The rows come from 4 hidden closed curves, with some noise, and rows from the same curve form a group. Each curve winds through 8 dimensions. The rows are also pushed far along 5 directions, which tell nothing about the answers.
In the rows, zero is written as 128.
Known rows, each followed by its group:
[ 91 107 119 102 153 152 107 124 134 148 140 129 118 142 127 168 185 171
 117 103 150 131 106 114 114]	z764
[131 131 120 129 125 155 121 142 147 100 115 130 151 138 108 162 118 135
 132 125 129 100 136 125 112]	z610
[152 120 128 161 116  87 111 150 144 108 132 133 104 105 139 110 114  97
 124 133 116 106 148 128 115]	z568
[143 156 133  91 139 167 113 155  85  91  89 135 117 149 109  93 104 173
  30 140  99 163 170 111 175]	z568
[104 125 117 161 122  93  80 133 145  90 116 132 140 105 147 103 142 108
 125 149 162 104 127 129 126]	z635
[139 118 133 134 128 108 134 115 129 114 147 130 112 116 120 113 103 151
 137 108 139 133 135 135 140]	z610
[149 145 137 106 153 141 155 133  99 147 121 123  80 138 130  88 113 148
  54 118 100 147 152 116 136]	z764
[150 126 136 113 144 108 164  87 115 175 156 129 100 116 141 106 111 167
  97  99 155 171 138 135 143]	z635
[ 96 117 133  99 133 113 135 134 122 198 148 104 111 132 167 142 157 104
 113  98 133 163  99 136  80]	z635
[139 122 109 169 144 134 160 123 142 159 162 141 107 143 137 173 135 135
 132 108 125 128  96 114 122]	z610
[129 158 126 121 136 162 132 142 131  95 118 132 130 139  87 145 110 144
 120 119 105 118 132 109 128]	z610
[148 169 101 125 137 166 169 196 119 100 126 117 143 208 117 181 115 108
  90  88  56 170 163 102 157]	z635
[135 134 134 138 145 141 133 120 139  90 149 154  93 123 127 159 101 183
 121 100 161 103 138 119 131]	z635
[156 141 117 138 162 166 197 120 121 156 172 139  80 165  97 172 115 180
 117  81  91 151 104  99 145]	z568
[ 76 117 130 102 136 146  69 137 143 119 114 107 142 133 154 148 150 119
 139 115 165 105 126 132  80]	z764
[157 104 119 155 131 102 150 139 152 132 151 123 102 129 125 147 115 119
 135  94 109 115 149 129 109]	z568
[102 128 130 145 145 114 129 106 141 156 171 126 104 118 139 161 139 116
 186  94 143 132  92 119 108]	z635
[119 135 128 121 127 125 154 125 116 139 135 134 126 130 131 133 128 144
 103 118 136 154 109 129 136]	z764
[158 144 114 136 125 121 140 135 146 137 146 126 141 135 136 137 126 105
 157 119 138 134 142 121 133]	z635
[ 96 135 126  91 136 140  86 176 106 126  91  97 139 151 121 119 147  93
  79 118  80 167 154 117 118]	z635
[203 151 128 161 123  96 122 131 151  36  95 159 122  81  98  61  68 145
  94 153 157  67 224 123 157]	z568
[ 93 113 132 136 126  81  96 134 126 151 113 103 132 109 168  99 152  61
 130 136 131 132 134 141  98]	z568
[125 144 123 109 140 157  97 140 141  93 116 133 133 138 127 135 140 149
 123 128 157  99 150 113 125]	z635
[113 146 117 134 130 122 128 132 150 109 126 118 142 133 112 130 146 108
 148 122 120 106 123 119 114]	z635
[150 126 106 159 142 119 113 141 150 111 140 138 121 126 114 140 127 136
 128 110 138 124 146 107 136]	z764
[103 162 130 132 151 161 155 130 106 118 138 139 102 154 137 146 118 153
 107 118 124 136  97 110 141]	z764
[152 115 122 167 125 110 109 127 151  32 114 168 134 107 105 129 117 164
 142 144 156  72 180 127 172]	z764
[131  80 134 124 126  81 127  87 145 178 149 105 134 102 151 126 133 111
 168  99 161 140 146 161 102]	z635
[134 139 120 165 120  92 111 132 139  98 134 136 137 112 134 117 112 106
 145 131 141 134 140 125 149]	z635
[151 124 117 132 142 114 161 127 133 139 152 137 114 134 109 147 133 154
 115  92 125 155 145 116 149]	z764
[143 111 141 110  96  83 155 118 117 212 142 112 124 103 160  96 128  96
 103 137 123 173 102 158 100]	z568
[164 165 152  94 138 165 147 111  96 147 140 164  68 117 142  94 105 205
  51 150 150 140 114 113 153]	z568
[157 139 125  91 125 149 185 147 105 209 130  98 137 159 114 139 119 103
  91 104  69 196 126 128 112]	z610
[113 145 133  92 150 164 155 112 126 161 147 117 116 143 102 165 129 161
 130  85 121 147 107 115 106]	z610
[133 114 128 126 114  94 140 141 131 148 151 112 126 134 156 134 125 100
 142 102 127 154 133 144 119]	z610
[142 136 120 124 122 122 109 155 131 115  97 117 156 125 118 104 126  90
 119 141 121 126 165 124 124]	z568
[108 146 129 140 130 125 135 113 133 133 144 144 117 117 128 139 136 142
 124 128 137 127  89 120 125]	z610
[126 162 128 111 114 121 115 154 117 126 122 126 136 126 128 112 130 108
 100 135 113 163 127 118 136]	z610
[118 165 126 112 136 163 129 151 119 135 125 134 119 141 126 136 138 129
 108 135 123 129 102 103 118]	z568
[ 76 139 146  67 138 173  90 114 116 123 104 112 136 133 119 125 150 153
 121 132 139 117 112 129 103]	z764
[115 134 128 125 123 148  87 130 134  88 100 120 154 130 109 116 126 122
 142 151 119 101 137 128 128]	z764
[ 93 123 151 139 113  73  75 127 133  98 113 125 121  76 151  87 125  86
 150 147 151  99 133 143 103]	z635
[112 108 129 102 139 166 113 111 127 141 139 128 130 146 136 168 137 175
 132 112 157 135 117 133 126]	z568
[141 125 113 139 128  99 118 127 138 185 152 108 140 117 133 125 146  77
 168 117 125 169 119 121 119]	z635
[119 140 118  87 148 162 152 153 117 174 140 106 118 175 139 166 150 133
  88  85 107 171 124 114 111]	z635
[ 68 119 116 123 174 171  86 110 126 149 141 127 113 147 133 176 169 170
 126 101 158 138  86 102 116]	z610
[ 64  96 115 122 151 165 116 119 142 154 150 104 142 164 127 209 157 143
 169  78 138 138  76 127  88]	z610
[102 119 119 160 171 190 106  77 150 100 172 176  93 140 154 206 143 232
 171 118 221  70  81 107 141]	z568
[ 95 121 124 122 146 134  99 124 134 129 133 120 130 132 113 149 166 124
 166 114 120 128 120 114 126]	z764
[134 113 133 123 141 159 107  99 117 121 121 155 110 117 138 114 125 199
  96 154 176 110 121 129 148]	z568
[132 146 142  91 134 162 123 133 112 135 119 142 112 127 119 115 155 151
 117 154 128 119 122 112 139]	z764
[129 150 136 124 132 137  83 142 122  57  90 134 132 119 131  93  93 133
 103 146 152 100 180 124 142]	z764
[ 71 137 134 119 134 161 107 140 105 115 126 118 134 163 148 156 147 114
 159 132 113 137  95 123 135]	z610
[ 73 157 124 102 142 175  77 148 131 113 123 128 138 143 124 166 164 137
 144 127 150 121  88  99 108]	z764
[141 144 136 113 119 143 109 129 151  75 113 146 129 106  99 121 117 162
 126 141 157  73 144 124 115]	z764
[163 126 117 133 137 144 161 132 112 166 122 126 126 141 115 111 126 123
 112 138 106 147 131 119 143]	z568
[141 125 145 127 117  95 154  62 154 173 169 146 114  73 135 125 125 157
 162 123 186 116  96 146 106]	z610
[ 95 156 152  71 133 154 107 114  92 129 113 129 116 123 126 102 123 177
  62 131 135 167 114 127 141]	z568
[148 144 149 101 129 144 134  72 128 156 140 146 122  92 117 112 117 167
 159 145 170 118 119 130 133]	z610
[ 85 156 141  76 143 171 127 151  90 182 124 115  98 149 142 123 160 128
  81 129 106 161  73 107  99]	z610

New rows, each followed by its group:
[ 69 145 144  86 139 176  86  99 116 148 124 129 141 126 138 149 163 149
 159 144 166 127  76 120 115]	z610
[ 94 119 128 134 134 160 130 116 123 124 149 129 133 156 141 175 134 141
 183 118 137 122  89 131 133]	z610
[147 131 121 148 127  99 125 127 141 101 131 141 123 113 127 119 110 145
  94 120 140 130 157 129 144]	z610
[120 118 136 148 113  76 131 131 142 136 146 121 120 106 155 128 119  83
 154 115 136 125 124 144 101]	z635
[131 120 149 110  96  44 143  97 133 187 128  92 155  75 144  72 117  52
 156 125 131 160 146 169  94]	z568
[110 164 124 126 147 141 133 132 122 114 134 123 124 146 104 137 131 121
 140 109  98 142 122 105 141]	z635
[128 130 135 130 124  91 102 130 144 107 114 116 138 102 140 105 119  88
 140 124 146 109 173 136 111]	z568
[126 107 120 132 135 148 144 133 143 131 147 132 130 159 156 187 148 135
 159 112 145 105 127 131 119]	z764
[123 118 122 134 128 109 116 158 131 121 124 114 127 135 123 143 120 102
 111 101  96 149 149 127 115]	z635
[ 43 174 136  86 153 196  60 133 128  33  89 140 136 144 112 140 160 186
 106 142 169  67 109 104 122]	z635
[132 118 102 149 140 123 106 148 152 141 144 118 131 138 130 156 145 110
 139 102 132 135 129 112 111]	z764
[ 90 101 133 117 149 108  96  82 156 172 148 111 124  96 139 152 160 124
 173  96 174 118 116 135  78]	z610
[139 121 128 128 119 128 123 153 129 126 131 131 118 136 156 130 127 121
 116 134 139 120 131 131 117]	z610
[167  87 122 142 121 105 138 112 141 145 128 130 128 107 122 110 115 146
 112 128 145 123 147 147 124]	z568
[119 161 135 128 127 108 137 139 113 121 125 117 124 127 124 103 119  86
 133 125  92 149 134 121 138]	z635
[103 118 115 134 112 130 109 155 111 126 100 110 167 157 144 127 142  87
 107 151  95 156 123 138 138]	z764
[129 144 123 167 133 127 124 124 138  87 128 159 109 113 118 126 118 152
 110 147 135  95 113 114 141]	z610
[149 137 132 141 131  97 167 106 136 169 157 136  96 104 133 119 124 128
 116 116 128 136 113 126 117]	z610
[183 106 113 179 120  92 186 117 166  93 171 138 125 131 107 165  73 149
 163  76 128 116 161 144 144]	z610
[100 145 130 125 130 133 135 144 106 161 131 122 118 140 154 127 145  97
 123 136 117 149  89 120 117]	z764
[130 118 130 120 107 113 113 149 136 131 115 123 146 121 121 123 162  87
 158 152 107 111 132 131 116]	z764
[ 91 110  99 189 127  91  85 172 152 101 123  98 156 149 140 158 147  32
 175 112  83 123 133 123 107]	z764
[101 113 132 127 127 147 117 131 117 124 127 122 139 153 157 151 136 118
 158 136 130 123 115 138 130]	z610
[124 129 125 147 124 114 134 132 130 124 120 138 121 121 142 123 128 125
  89 142 127 117 122 131 123]	z610
[171 124 123 149  94  88 169 164 153  97 125 131 147 128 106 139 120  82
 156 130  83 104 164 138 130]	z764
[120 113 133 139 118  91 127 115 139 154 126 128 120  99 153 112 138 109
 109 138 144 115 119 143  98]	z610
[171 140 122 129 114 132 136 132 145 115 130 146 138 118 124 133 107 149
 115 136 152 118 147 129 134]	z610
[166 127 109 165 127  98 147 150 132 103 117 130 131 137 116 118  98 115
  78 117  90 147 176 127 157]	z610
[ 92 142 141  80 128 127 136 110  99 156 110 106 141 131 132  91 143 130
  87 131 120 168 116 141 130]	z635
[119 113 152  82 122 122 126 125 107 141 107 123 125 118 151 100 148 130
 105 144 142 128 152 145 125]	z764
[177 129 137 112 114 121 150 128 129 142 125 138 120 109 107  99 135 129
 131 151 112 116 151 128 139]	z764
[145 153 132 106 156 147 160  85 135 163 157 137  94 115 108 114 138 179
 132 112 155 121 110 109 126]	z635
[205 126 111 177 129  90 159 128 154  78 143 161 113 105  89 117  89 161
 117 113 132 113 188 118 172]	z764
[101 124 113 120 125 154 145 153 111 139 119 107 159 185 145 167 140 110
 108 117  90 164 115 136 133]	z764
[218 149 144 155 112  95 195 110 136 103 142 172  90  83 113  81  67 156
 121 148 150  90 166 131 159]	z764
[144 148 125 118 134 140 119 133 138 110 131 131 136 132 125 134 122 131
 145 121 145 120 154 117 137]	z635
[135 134 126 115 116 104 115 132 139 160 133 108 149 116 148 111 144  79
 159 130 144 140 137 134 109]	z635
[165 106 118 139 132 115 157 111 174 142 166 132 119 121 130 171 119 152
 157  85 170 101 145 135  98]	z635
[118 162 114 135 139 173 109 155 138  29 102 148 138 152  72 153 113 173
 100 126 105  95 144 100 153]	z635
[107 136 132  92 120 139  97 131 130 144 122 126 143 121 149 137 149 134
 113 134 163 137 115 130 108]	z610
[140 104 173  96 110  71 104  77 123 171 125 121 107  50 159  42 126 107
 161 162 177 106 146 163 101]	z610
[143 126 107 161 139 131 126 115 151 124 163 151 120 127 123 161 125 167
 139 110 161 131 109 115 142]	z610
[186 123 147 133 110 115 177 103 109 131 133 140 115 112 121  82  77 146
 130 149 118 132 146 148 163]	z610
[139 112 129 138 109  90 123 138 142 110 141 126 127 118 152 123 115 112
 144 118 145 120 149 147 123]	z610
[108 115 139 117 118 119 122 111 123 118 115 122 151 123 144 122 121 129
 131 133 151 128 137 153 128]	z764
[133 159 128 129 148 165 164 129 110 152 151 147  94 149 141 146 128 153
 116 125 132 137  91 105 141]	z764
[115  91 112 149 132  92 126 130 155 182 153  92 130 134 143 153 156  70
 167  93 108 137 116 136  80]	z764
[199 113 105 169 125 100 202 131 156 109 162 151 122 140  97 167 108 154
 134  88 108 131 171 127 166]	z764
[ 22 129 102 143 146 157  71 153 139  67 102 110 170 177 123 183 184 112
 138 119 109 111  90 115 118]	z635
[128 123 144 100 112 112 114 120 143 124 105 115 144  94 114 108 117 115
 125 130 139 105 151 147  89]	z610
[179 157 130 109 109 133 139 155 117 113  97 124 139 127  94  79 100 112
  89 153  80 137 168 124 146]	z764
[160 149 111 138 169 161 171 116 110 158 159 143  88 155 106 146 113 187
  78  92 110 179 121  94 169]	z610
[144 108 120 184 107 113 163 113 159  83 150 143 141 125 108 161  91 138
 187 122 130  85 113 146 131]	z610
[ 99 122 136 114 140 145 125 135 127 127 131 125 116 146 167 157 142 128
 138 116 152 108 128 131 108]	z764
[123 118 148 118 142 151 102  89 120 130 135 146  99 106 148 114 130 170
 157 150 183  89 117 128 130]	z610
[153 136 110 147 150 139 197 115 122 151 155 121 119 168  95 155 117 143
 123  88  72 168 129 115 162]	z635
[109 143 123 153 140 161 110 118 135  70 119 169 115 127 125 146 126 190
  97 151 164  82 105 113 144]	z610
[ 76 139 115 156 130 173  66 162 127  31 110 144 154 177 151 192 131 130
 147 144 123 103 126 117 162]	z568
[104 152 133  80 145 163  64 160 102  99  77 119 128 135 115  86 149 133
  65 150 115 132 159 104 134]	z635
[116 140 148 109 120 130 167 110 116 131 136 128 116 126 119 123 109 149
 122 119 119 133 106 141 125]	z610
[148 132 124 148 103 111 138 136 143 130 153 139 131 127 148 153 111 117
 138 128 130 136 113 137 126]	z568
